The same things were measured in two ways. Each way mixes the same 6 hidden numbers, adds some noise and spreads widely along 3 directions of its own, which tell nothing about the thing.
In the rows, zero is written as 128.
Some things both ways: the first way, then the second way.
[104 106 175 102  71  85 131 138 117 137 108 155 118]
[123 135  72  99 148  88 188  42 145 140 101 141 188 132]

[100 123 151 152  78 136 140 133  25 103 104 132 136]
[101 116 122  96 124 110 118 141 127 105 128 117 153 171]

[118 163  68 141 124 162  74  99 117 148 131 171 159]
[102 174 137 117 125 124 138 157 162 131 167 151 170 113]

[ 73 102 135 117  53  92 113 209  66 102 122 199  82]
[ 92 172  82 183 148  29 175  77 142 138  67 143 228 188]

[114 137 116 172 104 129  99  77 116 139 132 129 151]
[ 94 145 131 109 126 112 131 149 125 112 149 138 148 159]

[ 94 133 144 112 129 126 151 163 130 124 109 115 125]
[113 144 135 168 136 127  99  96  91 126  67 142 117 150]

[116 113 126 149 114 121 122 151  99 116 141 129  89]
[123 115 144 141 145 117 105 150  93 106 130 119 108 155]

[117 114  95 100 132  97  97 153 195 161 133 163 122]
[138 167 139 130 191 120 124  79  95 136 121 152 129  72]

[147 134 150 133 102 133 112 111 116 142 150 129  70]
[138  79  92 101  97 133 170 140 139 123 164 108 122 159]

[140 128  92  98 135 125  79 129 172 155 147 168  97]
[140 128 154  90 186 164  70 132 101 113 186 117  94 109]

[ 99 131 100 102 160 132 135 116 128  91  81 145 209]
[101 148 176  92 158 162  30 144 150 115 133 131 145 122]

[164  57 118 104 141  88 111 157 131 114 145 160  87]
[170 167  84 117 149  73 194 114 101 122 108 113 194  50]

[104 125 134 121 139 112 133 117 144 106 115 131 131]
[ 96 143 133 141 134 126  74 128 117 111 101 122 139 186]

[ 99  87 126 118 187  99 160 181 147  86 110  86 120]
[132 181 154 188 142 118  78 133  60 112  45 128 126 109]

[159  57 103 170 151  86 136 126 148 106 153 116 127]
[135 133 123 178 135  58 162 166  98 112 109 113 162 135]

[145 149 132 133 170 199 195 152  57 111 111  71 169]
[158  50 134 142  40 164 179 188 185 149 130 134 106  85]

[127 136 103  87 160 149 137 177 147 131 123 133 123]
[146 146 142 169 135 144 112 117 100 136  86 139 109  90]

Other things, the second way, with their names:
<59>: [109  92 183 125 107 156  87 186 165 128 144 143 111 126]
<146>: [160 127 109 108 127 161 150 104 128 141 141 127 117  77]
<404>: [ 87  82 127 120  95 115 107 159 156 109 127 119 141 218]
<289>: [124 151 156 145 138 136  99 129 120 129  95 147 134  97]
<442>: [107 139 142 119 152 155  50 137 124 111 151 111 121 176]
<428>: [126 141 117 163 147 135 115  55  93 140  73 143 109 142]
<226>: [141 130 117 169 107  95 156 163 110 118 105 115 148 125]
<246>: [129 116 162 118 147  81 166 153  93 117 113 150 137  72]
<185>: [ 90 169  86 111 152 104 129 103 146 122 175 123 179 204]
<234>: [111 150 163  91 126 133  87 185  99  95 131 123 138 112]
<126>: [ 99  93 164  90 134 180  35 165 140 106 176 112  91 190]
<438>: [ 85 176 145 138 147 129  34 153 128 101 123 110 161 199]
<340>: [142 117 121  86 145 137 144 103 113 127 132 133 126  88]
<475>: [130 119 105 165 166  68 188 104 152 146 156 140 159 145]
<268>: [108 138 122 121 130 122 123 119  54  99 116 126 100 177]
<294>: [113 147 112 140 146  85 165  98  86 120 100 143 143 146]
<426>: [ 89  82 169 109 127 146  46 142 116  99 110 125  98 201]
<4>: [128 130 155 130 143 115  86 221  81  82 182  87 113 161]
<412>: [115 158 119 141 192  78 116  73 105 122  94 130 172 142]
<460>: [100 113 148 138  99 132  87 171 148 114 114 124 138 174]
<486>: [149  98 109  62 153 123 133 126 101 101 158  96 133 117]
<461>: [120 139 137  95 107 135 130 196 125 106 177 119 134 122]
<291>: [131 186 133 100 163 141 121 113 104 127 143 143 140  68]
<129>: [136 117  96 154  85 101 182 160 119 121 117 115 146 150]
<489>: [158 132 121 121 128 112 148 151 107 115 110 111 151  74]
<327>: [161 139  93 124 160 103 186  89  41 112 126 120 103 107]
<49>: [118 183 149 152 166 117 137  93 122 148 108 172 146  76]
<422>: [150 112 112 114 144 179 113  99 168 153 176 124 111 110]
<188>: [132 136 108  81 156 119 148  89 129 127 136 133 158 101]
<132>: [181 104 101 147 129 122 208  88 106 151 113 136 110  58]
<316>: [143 136 158 152  97 100 130 214  77  96  87 111 133  87]
<367>: [133 152 140 156 120 150  95 141 116 126 107 126 121 119]
<356>: [109 116 117 158 114  87 175 147 119 125 142 139 132 172]
<266>: [110 156 163 168 128 121 130 164 137 137 145 155 125 117]
<40>: [116 113 172 153 105 124 116 160 110 122  75 149 114 111]
<58>: [122 126 137 145 143 115 124  96 129 136  84 147 143 116]
<196>: [105 148 151 153  93 163  92 123  78 119  57 149  89 141]
<81>: [168 103 108 156 136 115 189 115 125 146 142 129 117  92]
<468>: [156  71 117  63 100 190  96 139 139 121 138  96 105 106]
<392>: [132 149 134 140  92 133 136 218 105 103 168 110 123 130]
<487>: [109  67 154  83 106 184  74 177 186 121 197 118  99 175]

Some of these things the first way, each followed by its name:
[120  80 130 112 110  72 132 146 154 125 114 161 148] : <412>
[120  52 120 183 191  82 147 137 128  57 139  59 100] : <316>
[132 149 103  99 158 178 140 160  97 123 115 126 147] : <367>
[143 105 117 140 140 146 144 169  72 107 135 117 109] : <226>
[170 110 146 142 102 111 105 115 152 185 164 110  83] : <327>
[101 122 154 160 104 116 148 102  83  88 117 120 132] : <404>
[ 83 134  90 112 128 112  98 168 168 147 116 151 133] : <49>
[113 123 133 192  89 122 117 124  95 149 139  96 117] : <356>
[167  86 108 110 165 113 130 129 141 103 142 141 115] : <489>
[151 151 136 164 109 146 115  47 140 165 146 122 143] : <268>
[ 99 126 108 116 158 137 142 160 119 112 101 119 165] : <289>
[135 123  76 161  88 152 108 144  56 112 146 198 148] : <246>
[128 137  99 125 154 153 128  95 106 107 101 141 199] : <438>
[202 149 117  56 178 158 132  66 181 109 144 184 120] : <468>
[108 140 151  87 127 126 150 155 162 152 117 120 122] : <428>
[134 155  84 103 124 159  84 126 128 162 124 165 144] : <291>
[101 122 116 154 154 136 163 134 107  90 113 104 171] : <40>
[ 98 121 159 155 134 109 177  80 127  92  95  98 185] : <426>
[153 152 121  74 136 162 107 148 140 156 134 151 100] : <146>
[ 93 165 152 133 156 156 167 110 129 119 101  66 161] : <196>
